Every row belongs to one group in each of 3 separate groupings. Each group adds its own fixed numbers to the row, and there is some noise. The rows also spread widely along 9 directions, which tell nothing about the answers.
Known rows, each followed by its group in each grouping:
[ -5   6   1  12   3   2   8  -1  -5  -2   4   0   7   2  -8   4   3   0
   3  -9  -2  -7 -10   9 -14]	Sope pida Q_854
[ 10  -3   9 -13  -6   2   0   5  -3  12  -6  -2   3   5  -3  -1  -6  -1
 -15  -1  -8   6   9  -5   0]	suvek zotof Q_297
[ -3  -2  -5  21 -18 -13  -9  -6   3  17  -4  12   4   9  13   4  -2  -2
   0   1  -1  -1  -2  14   9]	zep Dagi Q_609
[-10   7  15  -3 -12  -7   9   1   3   4   0  -6   2   7  -2  -1  -1   1
   2  -3   3  -2  -5  -1  -6]	gitif Dagi Q_297
[ 10 -12  -9  -6   3   8 -10  10  -6   3  -8   9  -2  -3  -1   2  -7   0
  -9   9  -5   9   7 -10  12]	zep zotof Q_854
[  0   9   7   2  -5  -1   2   4  -2   6  -8   1  10   2   1  -1  -3  -4
   2  -3  -4  -2 -13   2   1]	suvek pida Q_609
[ -8   7   3  -5   0  -6  18   1   4  -6  -5   2   3   1  11  -3  -6   2
   4 -14  -4   6  -2   4  -6]	gitif zotof Q_297
[ 15  -5   0  10   2   7  -3 -11 -10  19   7  -2   3  10 -10   8   3  -3
 -21  -8 -14  -3  15  16 -10]	Sope Dagi Q_297
[  4  -3 -11   3  14   6   6  -4 -10  -3   4   1   1  -1   0   7  -1   3
  -6  -5  -4   5   9   2  -4]	gitif pida Q_854
[  1 -19   1   3 -14  -2  -2   8   4  15   0   3  -6   5  -5   3   0   2
 -10  -1  -6   4   6  -5   2]	Sope Dagi Q_297
[ 15  10 -10  -1  11   4 -10 -22 -17  -3   1  13  -3  11  -5   2   2   2
 -12  12   1   6  24  10  -5]	Sope zotof Q_609
[-11   5   5   6  -4  -6  -7   2   9   0  -7   7   1   0   5  -5   4  -3
  14   6   9   2  -6  -2  13]	zep Dagi Q_297
[ -7  12  11  -2   5   3   3  -2  -2  -6  -1  -5   4   3 -14  -4   9  -3
   8   0   7  -2  -5  -5  -6]	suvek pida Q_609
[ -5  -7 -12   1   0  -5  15   0  -3  -3  -1   5  -4  -1   9   2  -2   6
  -4 -10  -4   8   4   2  -5]	zep Dagi Q_297
[ -6  10  19  -7  -6   4   1   2   0   1  -1  -7   5   8 -23  -5   7  -4
   2   2   6  -6  -8  -5 -10]	suvek zotof Q_609
[ -5 -10  -4  12  -4  -5   1  -2   7  11   0   2  -1   4   0   2   7  -1
  -2 -10  -4   2   5   5   4]	suvek Dagi Q_609
[ -1  -1  -3  13   8   3 -10  -6  -4   0   7  -1   0   0 -13   6  12   2
   2   6   8  -3   9   2   1]	Sope zotof Q_854
[ 6 -9 -6 -1 -3 -1  0 10 -4  3 -6  5 -1 -4  4  4 -6  6 -5  2 -5  7  0 -5
  5]	Sope zotof Q_297
[  7  13  -7  11  -6  -1  -1  -6 -11  -3  -3  14   9   4  10   1  -9   0
   3   7  -2  -5 -18  14  -5]	suvek pida Q_297
[  3   0  -2 -16   3  -5  11  -5  -6  -1  -4   4  -8   3   7  -1  -2   8
 -10  -2  -1  15  20  -7  -1]	Sope Dagi Q_297
[ -3  -8  -4   9  15   9   0  11  -7  -4   3 -13   5 -13 -11  10   9   2
   2  -5   2  -3  -1  -4   0]	zep zotof Q_297
[-4 -9 -3  5 -4 -1 -1 -2  2  7  1  5 -2  8 -4  2  4 -1 -6 -4 -1  2 12 -1
  0]	zep pida Q_609
[-6 -1 -7  1  2 -6 14  9 -7 -3 -5 -2  5 -8 10  6 -7  6 -1 -9 -2  5 -6 -1
 -2]	zep zotof Q_854

New rows, each followed by its group in each grouping:
[-5 16  3  3  1 -2 -4 -7 -9 -7 -3  3  2  3 -7  0  5  0  8 11 11 -2 -6  1
  0]	zep Dagi Q_609
[  8  -8  -5  14  -8   1 -13   4   1  15  -5  12   7   4   9   4  -7  -6
  -5   1  -9   0  -1   8  11]	zep pida Q_297
[ 6  8  3 -3  8  3 -8 -5 -5  1 -6  4  4  4  1  1 -1 -2  0  7  0  4  8 -1
  9]	gitif pida Q_609
[  9  -8  -7   0  -3   6 -13   1  -7   1  -1  10  -6   4  -4   3  -2   2
  -4  17   1   4   5  -4   9]	gitif Dagi Q_297
[ -4  11  10 -12   4  -5   7   3   0  -5  -8  -5   4  -4   8  -2  -4   3
   6  -2   3   7   2  -7   5]	gitif zotof Q_297
[ -3  22   9  -8   2   2  -8  -7  -7 -17  -5   8  -2   5 -15  -7   7   2
  13  22  17   0  -4  -8  -2]	Sope zotof Q_609
[  2  -1 -12   4  12   0  -7  -5   0  -6  -5  11  -4  -4  12   0   2   2
   8   6   2  10   8   1  16]	gitif Dagi Q_297
[ 4  0  2  7  3  3 -4  1 -8  7  2 -9  9 -2 -8  7  3  0 -6  0 -1 -4 -1  2
 -1]	suvek zotof Q_854
[-15  -2   1  12 -20 -10  11   4  -3   2   3   0   1   6  -6   5   1   5
   3  -3   5  -8 -17   4 -13]	zep Dagi Q_609
[-15  -1  10  -9   2   4   7  -2   9 -10   6   0  -8   8 -16  -7  11   2
   7  -1  11   3  10 -11  -8]	gitif pida Q_297
[ -9 -15 -12   1  -5 -11  13   8   5  -2  -5   9  -7  -3  15   2  -1   9
   3 -10  -2  13   5  -8   6]	Sope pida Q_609
[ 10   4   0  -4  13   8  -3   4 -11   1  -8  -4   6  -5  -1   6  -4  -1
  -3   2  -7   4   3  -2   7]	gitif zotof Q_609
[  2   1   3 -11   7  14  -4   9  -1 -10  -9  11  -4  -1 -13  -7   0  -3
   5   8  -1   5  -6 -14   3]	Sope pida Q_854
[  7   0  -7   4   4   6  -1  -6 -15   1   2   3   2   5  -8   6   0   1
 -10   2  -2  -1   8   4  -7]	zep pida Q_609
[  4   5  -3   2  -3   2  -7   2  -4  -5  -7  11   3   0   1  -3  -4   0
   4  10   1   1 -10   2   4]	suvek zotof Q_297
[ -3   8   2  -5   6   1   2   0   2  -6 -10  12  -1   0   4  -7  -2  -1
   8   1   0   9   0  -5   6]	Sope pida Q_854
[  2 -18   6 -10 -16   4   4  16   2  13  -4   0  -3   7 -10   2  -7   0
 -14  -4 -11   4   2 -10  -2]	gitif zotof Q_609
[  6  -1   7   5  -4   1   5   3 -13  17   3 -14  10   2  -6  12  -5   0
 -14  -6 -10  -6  -3   7  -7]	gitif Dagi Q_854
[ -7   9   2   0   8  13   3  -2  -2 -17   2  10  -3   5 -24  -8   8  -2
   9   2   3  -4 -10   2 -15]	Sope zotof Q_854
[ -8 -15  -8  12  10  12  -8  -3   8  -9  10   6 -11   0 -22  -5  22  -1
   8   2   8  -1   6  -3   0]	suvek Dagi Q_297
[ 2  0 -2 11 -7 -6 -2 -2 -3  5  1  3  4  2  5  6  0  4 -1  1  1 -1 -1  7
 -1]	Sope zotof Q_297
[-18   8  -3  11  -9 -10   6 -16   5  -9   6  14  -4  15  -3  -4   9   2
   9   1  14  -2   3   7 -11]	zep pida Q_609
[ -2  -3  -2   2  12  -2   6   8  -5   0  -6 -10   3 -12   3   7   5   5
   4  -8   0   6   3  -9   8]	Sope pida Q_609
[  8   2  -3 -14   6   6  -2   1  -6  -7  -7   7  -2  -1  -1  -5  -2   2
  -4   7   0  10   7  -9   4]	suvek zotof Q_297
[  9 -19   1  -2 -10   3   6  12  -3  20  -4   0   1   6  -4   7  -7   1
 -20 -13 -19   4   6  -2  -4]	Sope pida Q_609
[ -7  -1   0  -1   3   5   2   8  -3  -9  -3   0  -1  -2 -13   0   5   1
   5   3   5   1  -6  -8  -2]	zep zotof Q_609
[  7  13  -2   6   7  -5  -7   0  -6   0 -11   2  13  -9  17   2  -5   0
   8   4   0   4  -8   4  15]	suvek zotof Q_297
[ -9  11  17   3   3   4   6   7   6   5  -5  -8  13  -1  -7  -5   3  -8
   8 -13  -5  -6 -15   1  -2]	suvek pida Q_854
[ -5 -22  -8  12  -3   3   0   7   8   7   4   3  -3   3  -9   2   9  -1
  -4 -11  -5   1   4  -2   2]	suvek pida Q_609
[ -5  -8   2  -9  -5   8   4   4  -2  -5   2   4 -10   7 -21  -2   5   3
  -2   5   3   1   1 -10  -8]	gitif Dagi Q_609
[ -7 -23  -8   7 -19  -9   0   5  11   9   2  10 -10   5   4  -1   2   5
  -3   0   1   7   5  -5   6]	suvek Dagi Q_297
[ -6  15   0   6   2 -10   1  -6  -7  -5  -4   0   2  -2   3   3   5   6
  11   5  10   1  -3   1   4]	Sope Dagi Q_609
[ -5   6   5   4  -7  -2   0  -5  -2   2   1   0   0   7 -12  -1   7   1
   2   5   7  -4  -5   1  -5]	suvek Dagi Q_609
[ 12 -10  -5   7   0  15 -20   1   1   4  -1  14  -1   5 -13  -3   4  -6
  -4  10  -4  -1   2   2   7]	suvek zotof Q_297
[ 4  0 -2 -1 -8  0  0 -3 -8  3 -3  9 -4  8 -6  2 -1  3 -6  6 -3  2  0  1
 -4]	Sope Dagi Q_609
[  8 -25 -21  12  -4  -5   1   8  -8  12   0   2   0  -4  15  17  -7   8
 -12  -4  -9   7   9  -1  11]	gitif pida Q_609
[ -1  12  -3  -2   7 -12  14  -4  -5  -3  -8   0   7  -4  27   4  -9   4
   4 -10  -2  10   3   4   4]	gitif pida Q_297
[ -4  -7  -3 -10  -4  11   0   9   3 -11  -5  17  -8   5 -10  -9  -1  -1
   3   8   2   5  -4 -12  -2]	zep pida Q_297
[  2  11   2  16   2  -4 -15  -4   3   9 -10   8   8   0   7   0   4  -6
  11   3  -2  -1  -7  10  18]	Sope Dagi Q_609
